The first 4 rows are patterns. Each new row is the sum of 2 different patterns, raised or lowered, with some noise. Before adding, each is slid sideways (what falls off one end comes back at the other), maybe read backwards, and multiplied by a number that may be negative. Names go in the order of the patterns.
Known rows, each followed by the names of its patterns:
[ -2   0  -1  -2 -10 -14   2  13   0   2   0   1   0   1  -4  -4   0   2
 -19   1   0   5  -5  -7   3   4  -2   0]
toge
[10  2  4 -5 -1  1 -9  3 18  5 -7  8  2 -9 -3  8  2  0 -4 -7  7 -2  6  6
  4 -2 -4  6]
nen
[  5   0   1   0   2   7  -9   2   3  -5  19   8 -14 -10  14 -16   1  -1
  -2   6  -6   3 -19   4   5  -7  -3 -19]
Sutat
[ -8  -1   3  12  -9   2  -2   5  -1  14   2   3  -6 -19  -2   0   0  -1
  12   2  -2 -19   9   3  -4   5   3   0]
Saz

New rows, each followed by the names of its patterns:
[-10   2  11 -19 -17   0  -3   6  -1   3   3   4 -15   6   4   2  -5  -5
   5  -5 -11  -1   7 -14  -7 -10  10   4]
nen Saz
[ 17   1  18   1   0  -2  -7  -2  -3  -1  22 -27 -11  18   6 -17  15   5
   2  -1 -18  13  -5  21  -9  -4  -6   1]
Sutat Saz
[12  5 12 11  9 -2 -7 14 27  9 13  6  9  9  4  7 15 12  6 -4 11  3 12  9
  3 11 10  3]
toge nen
[ -3  -8   0  -9   2 -11   2   3   0  -5   0   5   4  -3  -6  -8  -7  -2
 -13   2   8   0 -10   7  -2 -13  -8   6]
nen Saz
[-19  -6  -2   7  -4  -2  -8  -5 -20 -12   6   1   3  -8   6 -12  -2 -12
   6   1  -7 -10 -11   0   2 -11  -2  -3]
Sutat Saz
[ -4   0   8  -8  -5 -14   0   7  -4  -3  -6   2 -14  -3   6  -5   4   1
   4  -4  -5  14   9  -4 -12  12 -15  -4]
nen Sutat
[-21 -12   6   6 -16  13  -7  -1   3 -19   0  -6  21  -8  -8   3  -3   5
 -12  -3  -4   3  -6  -8   4  -5 -11   6]
Sutat Saz
[  1   2  -8   1  -1 -14  13  18   4 -14   8   2 -10  -2  18   5  -2  -6
 -15   7  -5   7   5   9  -9  -6   6  14]
nen Saz
[-7 -8 -4 -1 -2 -3  1 -4 -8 -3  0 -6  4  1 -1 -8 -1  0 -2 -1 -4 -1 -4 -5
 -4 -1  3  1]
toge nen
[-8  8 17  9 10 14  3  5  0  5  1 12  5  6  1  7  5 19 12  9  6  1 11 17
  2 -8 17 13]
toge nen
[ 5  7 11  1 13  8 12 14  8  2  2 19  2  4 17 19  5 11 11  9 16  8 11  8
  7 10  3 11]
nen Sutat
[  5  14   9   3  18  10   9  -5  13  12   1   9   8  10   4   5   6  17
  -1  12   7  12  13  19   0   8   6 -13]
nen Saz
[ -2  -7 -11  -1  -2   7 -18  -4  -1  -8  -6  -3   0  -2  -5  -8   1   3
  -1 -13  -8 -11  -5  -4  -1   6  -3  -1]
toge Saz
[-20 -32   3 -29 -32 -12  -3 -38 -21 -15 -26  -2 -18 -15 -20 -18 -21 -27
 -19 -27 -21 -15 -34 -13 -27 -11 -14 -35]
Sutat Saz
[21  3  6 12  5  7  6 12 12  8 -2 14  6 17  5  8  1  9  6 12 21 10  7  8
  3  0 13 13]
toge Saz
[ 6 -2 12 -6  6  1  8 27  5  6  3  6 -5  3 11 15  0  7  5 -6  4  3 10  8
 -1 -6 12  3]
Sutat Saz
[ -1   0   5  11  14  11   9   1   5  11   8   3  -1   2  12 -12  11  10
  14   1  -2  12  16   5   8   2   6   6]
toge nen
[  5 -17   2  -8  -6  -5   1   3  -3  -6  -2  -5  19   0  -2   4   1 -11
  -7   3  -7  -2  10   2  -7  -1   7  14]
toge nen
[-13 -24 -17  -6 -33 -18 -20 -23 -20 -14  -5 -36 -13  -8 -23 -30 -20 -20
 -25 -16 -28 -19 -17 -24 -25 -25  -7 -14]
nen Sutat
[  1  -4 -18  -5 -18 -22 -15  -9   7  -6  -6 -24 -10 -18 -15  -3  10  -7
 -17 -17 -20 -15  -7  -3 -10  -3 -28 -10]
nen Saz
[-12  15  -4   8 -10  -8   9 -19  -2 -12  -4  -6  -1  10 -21  -7  12 -12
 -26   1  -8  -8  -1 -13  -6   0 -12  -5]
Sutat Saz
[15 15 -5 30 13  1 16 38  7  5 15 14 21 18 19 14 14 13 -6 16 10 16 14 -7
 20  5 26 16]
nen Sutat
[  9  -4   0  10 -11   3  17   6  -4   5  18  -4   5   5   0  16  -4   0
   3   2   8   7  18 -11   7  17   4 -11]
nen Sutat
[-18  -4 -11  -4  -8   2 -17 -10  -9  -4  -6  -3 -10  -1  -9 -14  11  -4
  -9 -18  -5  -5 -14  -4  11   2 -10 -10]
toge Saz
[ -4 -15  -7 -26  -6   2 -15 -20 -33  -6 -10  -9 -11  -8  -4 -16  -6 -11
 -16  11  -2 -22 -30   4 -24 -11 -13 -12]
toge Sutat
[ -6  10  -6  -6   2  -2   6 -14  -2   4  -3  -3  -7   4  -4  -5  -2 -18
  -8   8  -6 -12   8   0  -4  -5  -6   3]
toge Sutat
[  3  13  18   1 -14  15   9  -1   8   5   4  -5   3  -3  13   5  11   3
   9   3  17   5   7  -5 -16   6   7   0]
toge Saz
[ -9  -3   5  -1  -6 -14   5  -2   2 -10  -3 -13  -3  -4  -5  18   0  -4
  -4  -1 -14  -3   0  18 -11   1   3 -13]
toge Saz
[  1  10   3  -2   4  10  -9  -6   9   5   8   1  11   2   3  -6   7   8
   0   0   6   7   5  -3   8  14 -10   3]
nen Saz
[  6  -3  -8 -16   4  -2  -4  -2  -2  -2  -5  -3   2   0   7  -3 -14  -7
  -5   1   1  -2  -2  -6   3   5  -7  -8]
toge nen
[ 20  16 -14  -1  29  -7  -4   3   0   4   2   7  -4  11   3  -5   4  -7
  12   1   9  -3   1   8  -3  11   3  -9]
nen Sutat
[ 9  8 13 10 11  6  6  9  9 12  3 -1 11 19  6 12 16 10  6 10  7  5 11 10
  4 12  7 11]
toge nen
[ -2  -4 -11  -4  -2   2 -10  -2  -6 -11  -7  -1  -6  -4  -4  -7 -11 -10
  -2   0  -3  -7  -8  -7  -4  -7  -4  -4]
toge nen
[-17  -5   0  -8  -9  -8  -6  -3 -11  -9 -11  -5  -7 -13  -7  -7  -7 -18
 -13  -6  -6  -9  -3  -8  -9 -16  -5 -12]
toge Saz
[  1  -1   1  -1  -1  -1  -7   7  -8  -3   2  -4  -3  -2   7   2  -6 -11
   8  -2   1 -14   1  -9  -4  -4   4  12]
toge Saz
[ 6 16 10 12 11 10 10 14  9 13 15  3 11 16 23 10  4 11  9  2  8 12 11 19
 13 13  9 21]
toge Saz
[-22 -36 -13 -19 -19 -12 -17 -12 -23 -21 -25 -10 -16 -21 -25 -18 -12  -7
 -25 -25 -13 -37 -21 -19 -10 -20 -18 -17]
toge Saz
[ 4 -7 -1  0  1 11  4  3 -1  1  0  5  8  4  0  2  0  6  5  4  3 -2  0 -4
  7  7  3  4]
nen Saz
[-18  -9 -41 -21  12   4 -22   1 -14 -10 -11 -17 -13 -18   9 -12 -22  -7
 -12  21 -19 -13 -10  -9 -15 -19  -6 -14]
toge Sutat
[-13 -19  -1 -12  -9  -4 -10  -9 -29 -14 -20  -5  -6 -26  -6 -18  -6 -12
 -10  -8 -27   5 -24 -26  -4   8 -13  -9]
nen Sutat
[ 8  5 15 -1 -1 -2 10 12  0  4  7  1 -1  3  6  3  9 -9 -2 15  8  6 21  7
 -8  9  4  0]
nen Sutat
[-12 -22 -13 -16 -10 -14 -15 -14 -13  -9 -18 -21 -10  -5 -17 -14 -13 -18
 -11 -13 -14 -13 -11  -7 -22 -20 -17 -13]
toge Sutat
[ 1  1 -3  2 -2  1  1  1  8  2 -3  1  7 -3 -2  4  9 -7 -2  5 -1 -1 -1  1
  3 -2 -3  6]
nen Saz
[ -6 -10   3  -4   2 -11   3   8  -6 -14  -4   5 -13  -4   8   7 -13  -2
  -2   5   4   0   1  -5 -11 -16  -1   2]
nen Saz
[ 1 -3  3  6  3  8  5  9  2  5 -3  8  5 -1  0 10  6  3  4  5  4 -7  5  4
  8  1  0  6]
nen Saz
[ -1  -3 -18 -24 -14 -16 -17 -11 -23 -19 -11 -13 -21 -19  -9   0 -14 -18
 -15  -5 -18 -14 -20 -15 -18 -16 -20 -24]
toge Sutat
[  8  -3  -5   1   4  16   3   4  -5  -2   1  -1  12  -4   2  -3 -20  -7
  12  14 -14   4   0   7  -4  -2  18  -1]
nen Sutat
[-19 -14 -25 -16 -20 -14   1 -12 -20 -16 -16 -12 -18 -15  -1 -20 -19 -13
 -19 -18 -18 -11 -24 -19 -15  -4 -16 -14]
toge Saz
[-13  -6  -6  -5  -7 -10   1  -4  -6  -5 -20  -7   4   2 -23   6  -6  -6
  -5  -9  -1  -7   8  -7  -8   6  -2   1]
toge Sutat
[ -9 -15  -6  -3 -10 -16  -5 -11 -15 -13  -3 -10  -7  -6  -6  -9 -14 -14
 -13  -8 -11 -13 -13  -3 -12  -6 -13  -6]
nen Saz
[  9  17  -6   1   4 -10  11   5   1   1  -2   7 -13  -2  -9   9   3 -24
   3   0   7  -1   2   0 -14  10 -11 -10]
nen Sutat
[ -2  -6 -12  -1 -15 -21  -7   6 -13  -5  -4  -7  -9  -7 -11  -3  -9 -21
 -13 -11  -5 -13   5  -3  -8 -19  -8  -3]
nen Saz
[  8   5   1  30   7   8  18  15  30  11  15   5   8  16   6  23  -8  11
  17 -11   1  26  23  -1  28  13  13  28]
toge Sutat
[20 17 -1 11 13 20 17 16 11  4  9 17 14 19  7  7 12 14 18 18 28  7  4 14
 11  9 28 18]
nen Saz
[ -6  -3 -10  -6 -14  -5   0  -7  -6 -15  -5  -4  -1  -6  -7   1 -11 -10
  -4  -4   4   0 -10 -11   2 -16  -6  -4]
nen Sutat
[ -6  -9  -7  -2  -1  -9 -11 -10  -7   6   1  -4   4  -6 -16  -7   2 -11
  -6   6   0 -12  -5  -4   7   1  -9   0]
toge nen
[ -6   8   5 -11   0  -2  -1   5   0   8  -2 -16  -2  -4  -9  -6  11   5
 -18   0  -3   7   5  -7   3 -14   2  -9]
nen Sutat
[-10  -7 -14 -10 -19  -9 -19  -3   5  -5 -11 -11  -7 -16 -11  -7   5 -15
 -12  -6 -16 -17  -8   3  -8 -10 -17  -2]
toge Saz
[-9  3  2  4  9  1 -3  0  1  9 10  0 12  1 -8  0 16 -1  4  9 -2 -3  3  5
  8 15  0  5]
nen Saz
[-13   7 -18  -2  -6  -9  -6 -20   1   5   0  -5  -3  -5 -12  -5  -1  -9
  15  -4 -17 -12  11 -17  -4  -7  -4   0]
Sutat Saz
[-3  3 11  1  2  2 -2 -9  5 10  1  2  9 -1 -3  7  1  6 -1  0 -1 -1  6  9
 12  5  3 -6]
nen Saz
[  6   9  -7  -2 -20   2   5   4  -1  -2   3  -4  -1   9   1  18   7 -15
  -4  20 -12  -3   6  -4  -6  -4  10 -14]
nen Sutat
[  3   5  -7 -15   4  12  -4  -9   4  -6 -19  -5  -2 -15   2  16  -4   0
 -10  -5   3   2  -9 -11  -6   3 -25   7]
toge nen
[  7  -7  14   2 -11 -13   4  -1   1  -4 -13   5  -7   1 -18  17   8 -10
  -6 -30   4  -5   1  -3   6  -4 -13   1]
Sutat Saz
[-10  -4  -2  -5  -8   1   2 -11  -5  -1  -3  -9  -3  -8  -1  -9  -1   0
   0  -8  -6   2  -7  -5  -2  -3  -6  -4]
nen Saz
[  5  -4  -3  -2   5   3  -6  -2   3  -6   6   2  15   9  -1 -12   0   8
  -6  -1  11   3  -6 -10   1  16  16  -4]
toge nen
